There are 10 hidden switches. A switch that is on adds its own fixed numbers to the row, and there is some noise. The rows also spread widely along 14 directions, which tell nothing about the answers.
Some rows, each with its switches (1 for on, 0 for off) after it:
522	9	-129	65	-47	-179	-120	39	150	-16	-173	-59	-53	32	-250	18	-370	-106	160	-374	-44	-239	-164	-35	-8	81	114	14 -> 1 1 0 0 0 0 0 1 1 0
-164	-2	-64	81	-1	-53	-21	309	-8	-268	-41	363	-120	-84	146	-175	348	-12	-15	271	94	101	-287	34	-69	-23	178	-55 -> 0 0 0 0 0 1 1 0 0 0
169	122	40	23	47	-49	79	198	139	65	186	96	-232	13	-51	109	31	57	-50	-22	-30	-81	-92	-151	-180	61	335	-210 -> 1 1 0 1 0 0 0 0 1 0
-251	-18	237	281	-153	3	-53	500	2	50	-176	96	-92	-237	48	160	288	169	-190	186	98	-189	-514	179	-262	213	147	-78 -> 1 1 1 0 1 0 1 0 0 1
77	-266	5	396	-39	30	-183	190	59	221	-187	-56	193	-158	52	93	297	142	96	-28	279	-139	-349	-153	118	-194	77	135 -> 1 0 1 0 0 0 0 1 0 1
-176	157	356	178	-433	-303	-124	283	-221	177	31	-100	-128	-65	-155	39	159	-146	-318	273	-65	146	-185	60	164	-27	-307	-167 -> 1 0 1 1 0 0 0 1 0 1
-176	166	-164	129	-84	-231	-37	-101	-83	-94	-111	54	122	82	18	-87	292	99	-42	40	77	-96	-61	-103	3	-255	16	-69 -> 0 1 0 1 0 1 0 0 0 1
96	-204	-74	456	27	-150	-456	-78	51	-178	-209	-141	56	247	-100	10	8	157	-43	45	222	129	-221	-60	27	68	231	240 -> 1 1 0 0 0 0 0 0 0 1
166	-53	211	-171	121	187	233	-126	207	-87	86	152	-53	9	-256	-341	63	80	488	-83	-67	-249	-317	88	-249	283	287	-96 -> 1 0 0 0 1 0 1 0 0 0
352	309	-160	-239	-430	-490	-4	138	117	28	59	-17	-16	-18	99	-175	-62	-6	-63	-346	-76	-254	-107	288	-130	44	25	-197 -> 1 0 1 0 1 0 0 0 1 0
491	67	-60	-133	-215	-245	158	13	176	101	-23	-254	-116	-38	-130	197	-290	21	21	-42	-78	-253	19	-202	-18	-21	62	-129 -> 0 0 0 0 1 0 1 0 1 1
380	112	-195	-90	-173	-302	190	5	32	-329	223	-35	41	-166	365	-46	31	155	-91	310	75	31	14	-276	-93	-210	108	-160 -> 0 0 1 1 1 0 1 0 0 1
-165	-252	137	41	-205	52	-76	-74	-153	-193	-82	-45	106	-12	-205	-99	80	-92	-1	113	171	347	-110	-198	38	1	-58	-48 -> 1 0 0 1 0 0 0 0 1 1
-89	-90	285	88	-43	88	-419	147	11	-129	-59	-219	-92	15	-114	22	-434	-3	114	362	-195	228	-22	-49	83	16	83	0 -> 0 0 1 0 0 1 0 0 0 0
-79	37	23	357	-1	-196	-202	-157	-70	31	-24	-1	38	209	-78	-58	297	133	-48	69	143	-82	-147	35	-79	-81	135	-46 -> 1 0 1 0 1 0 0 1 0 1
-23	-18	-274	168	475	2	-192	143	-88	-368	-214	445	-24	-67	28	-72	36	6	-28	5	112	61	-283	-212	-80	-292	434	-61 -> 1 0 0 1 0 1 0 0 0 0
-6	-238	126	56	-67	135	14	-26	-179	-352	-34	30	177	-257	-48	-81	38	121	-127	233	273	236	-409	-205	-214	183	-34	44 -> 1 0 0 0 0 0 0 0 0 1
-29	153	4	219	-252	-83	111	-233	-92	273	-129	-172	-63	221	-307	331	61	-218	24	-43	19	-380	306	-167	58	120	-300	-78 -> 0 0 0 0 0 1 0 1 0 0
34	-299	144	140	-224	32	-219	75	-28	89	-444	-254	224	-78	-320	167	-291	-32	137	-330	125	-120	-301	-39	6	-19	3	60 -> 1 0 1 0 0 0 1 1 0 1
-137	-99	425	198	47	96	-180	-305	26	120	39	-259	-77	306	-466	-25	-72	60	252	113	-86	6	52	-172	-8	57	178	-103 -> 1 1 1 1 0 1 0 0 0 1
-19	102	-120	228	202	-35	-245	167	-46	-102	-152	131	57	-89	135	120	-99	168	-98	-67	100	-142	-226	-31	-287	-168	363	-114 -> 1 1 0 0 1 0 0 1 0 0
301	-181	-200	-196	-101	63	307	-88	166	-210	-159	-100	133	-65	-106	171	-65	157	125	-138	118	-124	-234	-364	-231	49	158	58 -> 0 0 0 0 0 0 1 0 0 1
149	161	165	-94	-131	-259	43	-252	-31	-27	201	-86	-203	234	-283	-135	-94	-82	-49	-105	-80	5	170	-81	-202	32	247	-374 -> 1 1 1 1 1 1 0 0 0 1
321	223	51	-207	224	-194	101	-157	-63	-134	359	68	-32	-8	-63	-136	-175	271	-177	33	-28	35	-193	-368	-307	-241	401	-259 -> 1 1 1 1 0 1 0 0 0 0
199	-106	402	602	187	82	-316	125	-33	-9	172	-73	-159	-243	101	-118	-57	46	71	567	144	32	-83	-44	107	139	145	-74 -> 1 1 0 1 1 0 0 0 0 1
195	-168	46	-177	-251	-275	-279	-77	15	-208	-17	-52	-40	266	-325	-474	-192	-256	110	-238	-7	449	-91	38	184	-71	202	-29 -> 1 0 0 1 1 0 0 0 0 0
387	169	39	79	-97	-370	-178	222	-70	-106	27	-3	-98	-266	112	-123	-254	-137	-48	145	-118	-41	-34	-47	116	-289	-10	-257 -> 1 0 1 1 1 1 0 1 0 1
-268	87	293	-65	-354	170	-79	-78	36	61	116	-277	202	-94	158	-206	-69	5	469	209	-121	-68	317	156	38	-35	-144	-241 -> 0 0 1 1 1 0 0 0 0 0
437	61	249	-32	214	-3	220	-21	-5	-13	253	181	-147	-328	-3	-326	-78	-38	232	216	37	-126	-155	-61	-25	4	147	-307 -> 1 0 1 0 0 0 1 0 0 1
26	-84	-14	160	182	67	-65	-309	-5	92	-115	-32	139	92	-218	-174	72	67	280	-57	144	-116	-86	-137	124	-212	134	-28 -> 0 0 1 0 0 0 0 0 0 1

New rows. What belongs after each?
174	65	-2	280	155	-53	-38	-52	-137	-331	-1	-3	-20	-158	61	145	-115	94	-172	384	57	-96	-103	-221	-141	104	23	-76 -> 1 0 1 1 1 0 0 0 0 1
-160	330	152	-139	-179	-134	-23	37	33	102	180	120	-67	-10	151	-333	98	-47	213	-117	-94	-9	212	265	-160	-145	239	-509 -> 1 1 0 1 0 0 0 0 0 1
-182	-53	9	-226	-372	-20	-21	-98	118	-105	-301	-165	123	304	-480	55	-41	40	162	-276	-152	-45	-296	65	-118	258	-105	168 -> 1 0 0 0 0 0 0 0 1 0
-217	117	211	103	-102	-221	-231	-37	-298	2	-25	51	30	174	-322	-212	47	-109	-155	36	-19	233	-220	17	134	-213	-72	-113 -> 1 0 1 1 0 0 0 1 0 0
31	-111	-116	33	-127	-240	-272	319	-100	-288	-250	166	-51	-17	-153	33	-138	-123	-295	-175	36	202	-388	-39	-141	-53	164	-36 -> 1 0 1 0 0 1 0 1 1 0
308	-73	352	229	-163	30	-96	-5	131	304	179	-313	-70	-30	27	123	-194	-7	269	132	66	-171	207	-63	1	86	122	-128 -> 1 0 0 0 1 0 1 1 0 0
316	48	-12	236	4	-248	-104	-150	-29	72	-87	-306	-100	130	-333	307	-231	137	-271	191	11	-158	-172	-274	53	63	-38	95 -> 0 0 0 0 1 0 0 0 1 1
98	-134	-68	162	64	-120	-178	86	-132	-249	35	329	-77	-69	21	-482	154	-296	40	68	208	273	-62	-73	223	-212	188	-154 -> 0 0 1 1 0 1 0 0 0 0
400	-66	24	-76	-143	-103	125	86	-108	-15	235	6	70	-454	196	-148	-172	-46	-148	-60	262	81	-14	-234	-115	-162	132	-384 -> 0 0 1 1 0 0 0 0 1 1
208	108	-128	184	-276	-406	-62	179	-134	-139	-83	115	-174	26	9	-31	47	-252	-267	55	121	-2	-65	80	31	59	-58	-108 -> 0 0 0 0 1 0 1 1 0 0
1	21	133	163	-272	-236	174	-205	-82	134	75	27	-56	207	-258	-214	476	-160	41	-65	192	-66	-7	-31	35	-29	-10	-184 -> 1 1 0 1 1 0 1 1 0 1
-137	6	39	75	307	-3	15	-259	-97	-119	24	89	233	81	-165	-164	209	338	108	134	117	-31	-357	-309	-7	-363	200	21 -> 1 1 1 1 0 0 1 0 1 0
182	184	5	142	-95	-153	10	117	109	195	14	-206	132	-170	130	233	30	216	125	153	-99	-297	-43	-251	117	-360	-96	-72 -> 1 1 1 1 0 0 0 1 1 1
-32	19	267	-141	-21	40	-185	-7	-221	-80	86	41	103	-239	-28	-339	-369	-94	54	-104	75	196	-36	72	-147	-133	227	-374 -> 1 0 0 1 1 0 0 0 0 0
-181	67	81	49	-96	64	-174	302	-106	-134	-69	66	290	-427	328	-38	1	316	-95	81	183	-38	-435	115	-314	-24	75	-49 -> 1 1 0 0 0 0 0 0 0 0
251	-47	53	257	-7	-171	-100	105	-27	-31	82	42	-108	-46	-52	-157	61	-193	116	332	15	57	-46	-180	409	-220	-93	-33 -> 0 0 1 1 0 0 1 1 1 0
-258	18	176	108	-196	-216	-296	-27	-100	95	-36	31	26	94	-188	-376	169	-17	26	-65	66	56	-183	276	24	-70	73	-194 -> 0 0 1 0 0 1 0 0 1 1
-392	300	48	-255	-71	-101	-116	-81	31	155	32	-80	93	228	4	51	-30	197	178	-100	-260	-82	205	-11	-230	-490	277	-378 -> 1 0 1 0 1 1 0 1 1 0
189	99	-309	63	-71	-328	71	67	-189	-152	-95	161	-3	-129	42	184	-16	-140	-355	-262	188	-55	62	-348	-198	-309	145	-352 -> 1 1 1 1 0 1 0 1 1 1
64	-146	213	152	25	38	-153	6	-11	-51	-173	8	-54	-59	-346	-122	-78	-47	133	18	29	-55	-331	14	-14	192	52	10 -> 1 0 0 0 0 1 0 0 0 1
-254	-136	257	-185	-192	180	121	58	36	135	-106	-66	282	-108	-227	-68	146	102	397	-30	-59	-42	-330	-149	69	-245	-89	-12 -> 1 0 0 1 0 0 1 1 1 0
-110	-98	87	303	180	41	-48	-215	-399	-81	-92	167	62	24	-389	-59	67	-96	-252	74	303	117	-342	-218	-33	-3	-48	2 -> 0 0 0 0 0 0 0 1 0 0
84	148	34	67	-225	-205	-2	212	20	-39	-43	-136	-129	-48	5	220	-51	-76	-57	239	-189	8	72	-213	93	-207	-88	-155 -> 1 1 1 1 1 0 0 1 0 1
161	-154	293	-113	-38	126	143	263	-7	199	98	104	77	-505	-56	-356	77	-119	281	56	56	3	-308	-202	279	-306	-33	-181 -> 1 1 1 1 1 0 0 0 1 0
110	168	-17	63	113	-425	-432	36	-221	4	-123	-55	-107	157	-161	4	-461	-98	-267	-86	-32	181	31	-81	173	-496	334	-232 -> 1 0 1 1 1 0 1 0 0 0
-49	-1	239	412	21	81	-12	131	-128	81	-4	233	-99	-131	-190	-222	287	-234	76	158	124	-157	-270	124	96	214	-128	-86 -> 0 0 0 1 0 0 0 1 0 0
110	70	139	-133	-53	-112	-132	-198	-48	222	52	-215	215	-12	-165	-193	-179	106	239	-29	-55	-11	-49	-129	258	-377	-77	-54 -> 1 0 1 0 0 0 0 0 1 0
319	-97	106	-151	-74	143	390	-345	82	-352	340	27	208	-176	-19	-397	104	174	302	54	83	-91	-260	-160	-400	228	77	-158 -> 0 0 1 1 0 0 0 1 0 1
87	254	-26	61	-91	41	95	-172	226	-73	152	-252	-42	225	17	363	-185	213	203	192	-268	-336	274	-158	-313	210	49	-107 -> 0 0 0 1 0 0 0 1 1 0
102	-68	18	225	93	37	-315	6	225	125	-117	-98	-80	215	-100	23	-91	47	302	-143	-16	-187	20	79	-6	28	396	-18 -> 1 0 1 0 1 0 0 0 0 0
-11	262	78	393	-25	-194	-82	44	-82	-3	-33	-5	-256	66	-86	130	52	-94	-136	366	-86	-250	52	80	39	173	-83	-160 -> 0 0 1 1 1 0 0 0 0 1
331	33	-240	-36	-100	-431	-360	135	161	-356	52	16	-198	209	92	-216	-220	6	-100	35	-82	356	-37	53	0	-117	392	-116 -> 0 0 1 0 0 0 0 0 1 1
-160	34	294	249	-89	-139	-430	461	49	319	156	-180	-182	19	178	291	10	321	-346	273	74	177	-135	-99	-194	-194	476	-130 -> 1 1 0 0 1 1 0 0 0 0
47	-130	-60	235	149	105	110	-320	-46	-153	188	243	-27	-8	62	-408	271	-167	242	-76	358	-3	286	-100	-155	-19	376	-432 -> 0 1 1 1 1 0 0 0 1 1
13	-168	-159	22	-79	81	48	-108	31	-287	-177	4	-1	145	-151	71	-61	-178	155	-81	123	92	141	-285	-2	10	153	-30 -> 0 1 0 1 0 0 1 0 0 0
89	-362	-176	-137	-611	16	126	302	109	-443	-151	-51	161	-273	187	52	172	-9	-88	-26	273	244	-270	-224	-266	233	-44	97 -> 0 1 0 0 0 1 0 0 0 1
112	-31	118	-51	117	-125	53	86	131	110	-1	37	-237	239	-420	65	60	100	-51	-97	-79	32	-370	-222	-68	-121	451	-105 -> 1 0 1 1 0 0 1 0 0 1
-209	-31	229	266	-222	-59	-163	-66	-224	129	-4	-99	147	-58	-81	-134	184	-55	-11	139	191	-35	-34	38	167	-19	-201	-88 -> 1 0 1 1 1 0 0 0 1 0
-44	-56	135	463	-218	14	-138	47	53	-54	112	-14	-153	139	161	-54	227	-177	178	191	176	-53	298	125	-74	252	174	-190 -> 0 1 0 1 1 0 1 1 0 0
-312	65	99	98	75	-113	-75	-32	-518	-104	-175	165	11	-128	-231	-25	25	-144	-412	285	175	311	-195	-216	72	-289	-138	-196 -> 1 0 0 0 1 0 0 0 0 1
